The rows come from 4 hidden closed curves, with some noise, and rows from the same curve form a group. Each curve winds through 8 dimensions. The rows are also pushed far along 5 directions, which tell nothing about the answers.
Known rows, each followed by its group:
[ 41 -24 -18 -24  12 -16  14   3 -13 -15 -22 -14 -23 -12  13 -15   8  -6] => Z_750
[ 35   4 -16   7   7 -16  12   2  38   2 -13  -5 -16   4  53 -14  36 -20] => Z_333
[  5  18  -3   4  -3 -19 -30  11  10 -21  42   7  10  19   9  16   0 -22] => Z_750
[-18 -10  -9  22  -9   5   4  -2  43  13 -27  -2 -11  -1  38  -8  18  -6] => Z_525
[ 29  24  19  45  20   7  32  28  -6  46  -4  17 -12  16  17  -1  11   3] => Z_161
[ 22   9   9  25   1  -4  27  12  -5   8  11  11 -22  14  10 -11  13  17] => Z_525
[ 11  21   5 -15  -8  -4 -31 -23  -7   9  26  -7  24   2   9  -1 -20  -3] => Z_333
[ -6  10  -5 -10 -38   5  -4 -28   7  26 -15 -44 -19 -17   6 -22  18  20] => Z_161
[ -3 -10   9  15   3  21  34  -1 -14  15 -20  -4   0  -4  -3   2   0  -2] => Z_333
[ 30  22  16 -13  22  -8 -10   6 -39  -4  10   2  30   4 -35  18 -20  -4] => Z_525
[ 38 -14  -4 -15  23 -22  35  28 -19   4  -9  12 -17  17   0 -13  14  12] => Z_750
[ 13  30 -12 -13 -23  -7 -28 -23  27 -12  27 -16  15   7  25   2  11 -24] => Z_333
[-35   9  -9 -30 -30   1 -41 -31  19 -27  28 -19  12 -13  -3 -14 -11  -4] => Z_750
[-39 -11  -7  25 -20  39  -5  10  24   5 -14  17 -14 -13  -9   2 -19   2] => Z_161
[-12 -21  -9  -6  -1  18  11  -4  10 -18 -15  -5 -12 -31  -1 -32 -10  -4] => Z_750
[ -8  -7  15  37  19  10   1  24   4  -8  -1  47  17   7 -14  29 -29 -20] => Z_525
[-20 -21   2 -34  15   2   5  -6 -16 -16 -16   8   9  -9 -35  -4 -18   3] => Z_750
[ 40  36 -14 -17 -16 -24  -7 -11   2  -3  19 -26  -2  21  33   3  28   0] => Z_750
[ 31  -6  -6 -42  39 -29  -5  35 -32   5  12   3  18  22 -35  26   1 -18] => Z_525
[ 35  35  -3 -28  17 -31 -13   2  13 -13  14  12   4  27   8  12  14 -25] => Z_525
[ 20 -24  -9   2   5  10  24  25  -6  21 -31   2 -14 -11  -5 -14  -5   3] => Z_750
[-22 -10  -5  42 -22  21  -6 -10  47  11 -14  21 -26  -9  44 -17  -1   7] => Z_161
[ 15   5  17  36  29  -5  24  33 -26  21  15  28   2  32  17  21  -4  -5] => Z_333
[ 10   6  -2  -2   9 -16  13  19 -17   8  12 -10 -19  17  14   1  11  -8] => Z_161
[-39 -18  -7  39 -29  10 -17 -20  53  -6 -17  16 -24  -7  45  -4   4   1] => Z_161
[-24  -3 -12 -18  -8  22 -25  -3  22  -9 -23  13  -1 -15 -26  10 -19  -4] => Z_161
[-10 -31   0  -4   5  14  10  12 -18 -10 -15   1  -1 -21 -49   0 -19  -1] => Z_161
[-24  37  28  34 -18  20   6 -23  -5  46  18  -4  16  14  30  -7  -9  23] => Z_333
[ 41 -21 -21 -44  30 -20  14  29 -14 -27 -22  -2  -3  -3 -20   1   9 -14] => Z_525
[-10  -8  27  42  16  20  60  30 -34  40 -49   4 -16  -2 -25   3   1  23] => Z_525
[-17 -31 -25  -9  -1  11 -18  10  39 -14 -41  21 -13 -17  -9  11  -8 -16] => Z_161
[ 20  35   1   8  11  -6  -2   2  25 -18   1  20  20  23  20  22  11 -20] => Z_333
[ -4  18 -19 -16   0 -10 -46   5  40 -39  35   2  11  -2   9   0  -1 -33] => Z_333
[ -4   4 -18 -29 -14  -8 -25 -18  16 -10  11 -18   6  -4  31 -20  -5  -2] => Z_333
[  0  15   6 -33   3   8 -14 -17 -12  20  16   0  16  -2 -29  -7 -16   5] => Z_161
[ 20  -3  15  24  27  -3  38  25 -19  17  -1  21   0  25 -18  21  17  -7] => Z_161
[ 51   2 -16 -36   7 -24  11 -21 -21  -6   0 -48 -13 -13  36 -25  27  -7] => Z_750
[-44  15  22  63 -39  29   3 -11  12  11   6   0 -13   4   7   8   0  20] => Z_161
[ 10   1  10   2  30 -14  28  10  -5  -2 -11  34   4  28   3   9  11   7] => Z_750
[-17 -13   6  -1   8  22 -16  14 -18  -8  -6   0  18 -29 -42   7 -42 -15] => Z_333
[ 23  -4  -2   5  19   0  35   3   4  11 -23   8 -12   9  34  -6  19  -6] => Z_750
[-14 -23 -10  34 -16  -4 -18   4  33 -14 -15   3  -9 -11  36   5  -2 -14] => Z_333
[  6  30   9  30  22   1   3  29  17  -1  -1  29  17  23  16  21   0 -19] => Z_333
[  1  -4  16  51  16 -10  34  22   2  20 -20  13  -7  19  34  10  17   5] => Z_750
[-21 -31   0  13   3  -7  -2  -6  14 -22 -33  15 -15 -10   6   6  -2  -4] => Z_161
[-24  -2   4  23 -12  16  10 -14  11 -13 -13   8  -5  -4  18   2  -7  -4] => Z_525
[ 13 -13  14  16  30   5  24  33 -23   1  -4  31   9   9 -42  23 -11  -7] => Z_161
[-16 -11 -18 -23 -17   6 -54  -2  18 -29  11 -20  17 -39 -16 -11 -34 -27] => Z_333
[ -2  17 -13  -5 -22  12  -4 -21  29 -16  -9 -25 -12 -19  32 -33  10  -3] => Z_333
[-23 -28 -10  41 -14  17  -7  -6  64 -14 -45  24  -7 -24  42 -11  -9 -13] => Z_525
[-23  -9   6 -29  11   3 -14   1 -28   2 -13 -10  33  -7 -45  25 -26  -4] => Z_525
[ -5  38  24 -29  -7   4  17 -24 -48  24  26 -34   7   8 -26 -18  -1  28] => Z_750
[ 28  11  14  -5  38  -9   8  15 -20  26 -11  19  25  14 -19  18  -3  -8] => Z_525
[ 23 -17 -13 -35  11 -12 -22   8 -14 -25   4  -6   6 -23 -25  -5 -28 -24] => Z_525
[-23  -8 -12   3  12   5 -15  22  31 -18  -4  17  10  -9   3  -1  -9 -17] => Z_333
[ 13 -21  21  31  15   7  43  13 -31  39 -24  12 -13   5 -19   5   9  25] => Z_161
[-12  -4  -6   2 -39  11 -27 -26  17  -2 -13  -7   4 -15   4  -3 -14  19] => Z_750
[ -6  27  18  35   1  11 -14  -7   3  -5  22  24  29  13  16  26 -22 -16] => Z_525
[ 29   6  -1  -6   5 -19 -10  13   0   5   8  -4 -13  -3  -3  -9   2  -9] => Z_525
[-22  -9  18   4  18   2  17  -1  -2  -6 -17  35  10  13 -13  10 -10  10] => Z_750
[-17 -18   4   2 -19  12  19  -1 -34   2 -20 -33 -27 -24 -28 -12  -3  20] => Z_161
[ 27  20  11   4   4 -15 -14   4  -3   8  19  12  14  15  -6   8  -1   8] => Z_525
[ 10  36  21  34   1 -12  12 -11  20   8  22   8   1  22  46 -20  24   9] => Z_750
[ 17  24   6 -10  32   0  27  29 -24   5  -3  -4   2   6  -9  -8   4  -1] => Z_333

New rows, each followed by its group:
[33  7  4 30  7 -9 -1 21  2  8  1 30  8 27 11 34  1  0] => Z_750
[ 24  35   4 -12  -3  -6 -22 -12  -8  16  17 -26  28   1  12  -1  -6 -10] => Z_525
[-16  18   1  -6 -30  20   0 -26   4   1   0 -26 -11 -13  -6 -20   6  15] => Z_161
[  2  23  15  32   4 -14  15  -3   8   1  25   0  -5  22  46  -8  23  -2] => Z_750
[-24  -9   8  31   2   3 -18  25  15  -8   0  33  10   7 -16  23 -22 -11] => Z_750
[-34  54  24  47 -20  27   5  -8  15  37  20   7  -6  22  33  -1   0  11] => Z_161
[  1  11  -2 -12 -20 -14 -28 -21  16 -11   8  -4   8   6  -4   6   9   9] => Z_161
[ 20 -16 -18  20  -5  -1  13   3  33   9 -20   8 -43  -7  56 -29  19   1] => Z_161
[ 28  -5 -33 -40 -11 -16 -48   2  24 -27  25  -1  10  -3   5   6  -7 -32] => Z_750
[ 21  29  13  51   3   5  35  13  15   1 -10  15 -19  19  35   0  24   0] => Z_525
[-45   6  17  37 -15  15  -7   0  26  11 -11  22  -7   5 -13  12  -4   7] => Z_525
[ 21  22  12  24  13   9  42   3   6  -2 -14  16  -1  17  12   6  26   5] => Z_333
[-21 -36  16  19  22  24  13  10 -32  -6 -39  20  18 -24 -44  17 -41   6] => Z_525
[ -4  19   8 -26  18   5 -13  13 -16   8   8  13  22   6 -42  16 -24  -8] => Z_161
[ 36   1 -23 -34  14 -21 -17   4  28  -7   9  14  -3   7  20 -11  11 -20] => Z_161
[ 42 -14   1  10  23 -21  25  28 -18  12 -22   1 -28  -3  11 -10   7  -7] => Z_525
[ 13  39  20  15  16  -1  19   8 -15   5  22  23  18  39  12  19   2   6] => Z_333
[-12  28  29   4   2  -1  -7  -5 -44  29  16 -15  23   6 -22  11 -21  18] => Z_333
[ 22   9 -14 -25  -6 -20  -9  -5  21   7   9 -11 -14   1  21 -22  15 -10] => Z_525
[ 13  23   2  -5 -11 -11 -40 -24  26 -28  22  15  11  -3  14   1 -15 -19] => Z_525
[-35  23  20  39 -41  22  -6 -36  -3   0   5 -25  -1 -11   3   3  -4  16] => Z_333
[ 16  13  -6  -4  -5 -25 -27 -13  30 -12   6   4  -5   4  36 -12   8  -5] => Z_161
[ 23  34   5 -28  -1   2  17 -12 -27   5  -9 -31   8   1 -12  -4   7   3] => Z_333
[-20 -42   4   3  -7  12   3 -15  -5  -5 -40 -10  -2 -38 -38  -7 -12   4] => Z_161
[  2  -3  15   1  12  -2   9 -19 -26  14  -1   0  14  -2   3   0  -6   9] => Z_750
[ 23  45   2  12 -24 -17 -19  -9  23  -2  19 -23  -1  11  23  -3  23  -8] => Z_161
[-24  11  10 -17 -10  19  -4   2 -31  17  -3 -35   6 -20 -56  -3 -15  11] => Z_525
[-39   1  22  40 -26  24   0 -23   9  24 -21  -1   4  -9 -18   8  -3  18] => Z_161
[ 16  14 -10  -1 -16 -13 -19 -18   8   0  30 -19   0   8  43   0  12 -11] => Z_750
[-11 -32 -14  -5  31   6  12  34   0 -27 -19  14  -9 -17 -17  -2  -8 -23] => Z_333
[-14  17   2  -2 -29   2 -30  -6  11   2   8 -10   4  -1 -11  -7 -13   9] => Z_750
[ 37 -19 -18 -39  17 -27  -1  10  -4  -4  -6  -5 -14  -7   3 -16   2 -17] => Z_525
[ 29  26  -8 -13   0 -24 -37  -9  40 -20   9   9  16   7  25   4   4 -28] => Z_525
[-10  -2  30   7   7  -2  16 -22 -31  22   0  -1  13   4 -24   1  -6  18] => Z_161
[-16 -14  -3  22 -34   3 -25 -25  33 -20   4   2  -9 -16  14 -10  -1   5] => Z_161
[ -6  -2   7 -15  -1   0  17  -6 -50  15 -12 -45   0 -11 -16   3  -2   7] => Z_750
[-25 -26  -8  35  -8  13 -13  -1  57 -25 -31  23   2 -16  12  15   3 -21] => Z_333
[  4   9 -10  22   2   8   8  13  37  -6   2  13   1  14  32   2  17 -19] => Z_525
[  7  -5  -2  12 -15   7  17 -14   0  25 -11 -20 -15 -10  47 -31   2  12] => Z_333
[ 10   0 -12   9   4  -7   6  14  43  -2  -8  20 -16  11  30  -7  20 -18] => Z_525
[ 13  25  -6  -4 -26  -7 -23 -28  33   3  -3 -24   1 -14  39 -26   7  -1] => Z_525
[-27  26  22   9 -18  14 -15  -7  -7  19   0 -14  15  -4 -38   8 -17  12] => Z_525
[ -4   8   9  17  15  -2  19  13   2  26 -19   5   2  20  10  13  16  -6] => Z_525
[-12  15   0  15 -16  -6 -18  -6  23 -22   5  -9   5   2   6  16  13 -11] => Z_333
[ -6  -5   8  13  20  21  14  20  -3 -12 -23  38   9   3 -35  20 -22  -8] => Z_750
[ 15  -3   1 -18  24 -23  -1  20 -27  -1  -3  -2   5   4  -6   4  -7   0] => Z_333
[-10   8  13  13 -25  15 -16 -32   0  16   2 -11  18 -11   4  -3 -18  12] => Z_333
[-31  13  16  46 -12  16  14   9  10  33   9   8   3  24  15  14   9  11] => Z_525
[ 24  -9   1  23  19  11  45  34 -15  15 -15  14 -23   3  -5  -4   8   5] => Z_161
[ -5  40  14   0  16  -6 -11 -11  19   1  20  25  28  30  11  16  13  -2] => Z_333
[-19  -6  -4   6 -36  -1  -5 -34  18  -7  -7 -40 -27 -24  30 -34  13   3] => Z_161
[ 10  -6 -15 -12  12 -18 -29  22  13 -11  -6  21  -8   5   3  20  -8 -17] => Z_161
[-23  17   3  -9 -12  10 -31   2   7   0  13  -7  15  -6 -42  10 -11  -7] => Z_525
[ 11  40  30  -7  14 -14  -2 -15 -23   6  29  -4  21  14 -10  -8  -1   9] => Z_750
[-55  -3  33  40   7  22   1   7   0  23  -7  35  20   6 -24  15 -29   6] => Z_750
[ 19  15  21   2   4   2  17  -6 -46  23  -3 -26   7  -6 -13  -8  -7  25] => Z_525
[ -5  23 -10   7 -10  -5  -7   3  30  10   5  -3 -19  14  44  -6  15 -11] => Z_161
[ -8   2   5 -16  18  10  -1   5 -20 -27   4  21  22   3 -31  22 -27  -9] => Z_333
[-46   2 -10 -16 -33   8 -33 -33  22 -34   0 -27   4 -22  -5  -3  -5  -2] => Z_333
[-28 -10  17  34  -3  28  38   5 -29  34 -29 -35 -16 -26  -2 -16  -6   7] => Z_750
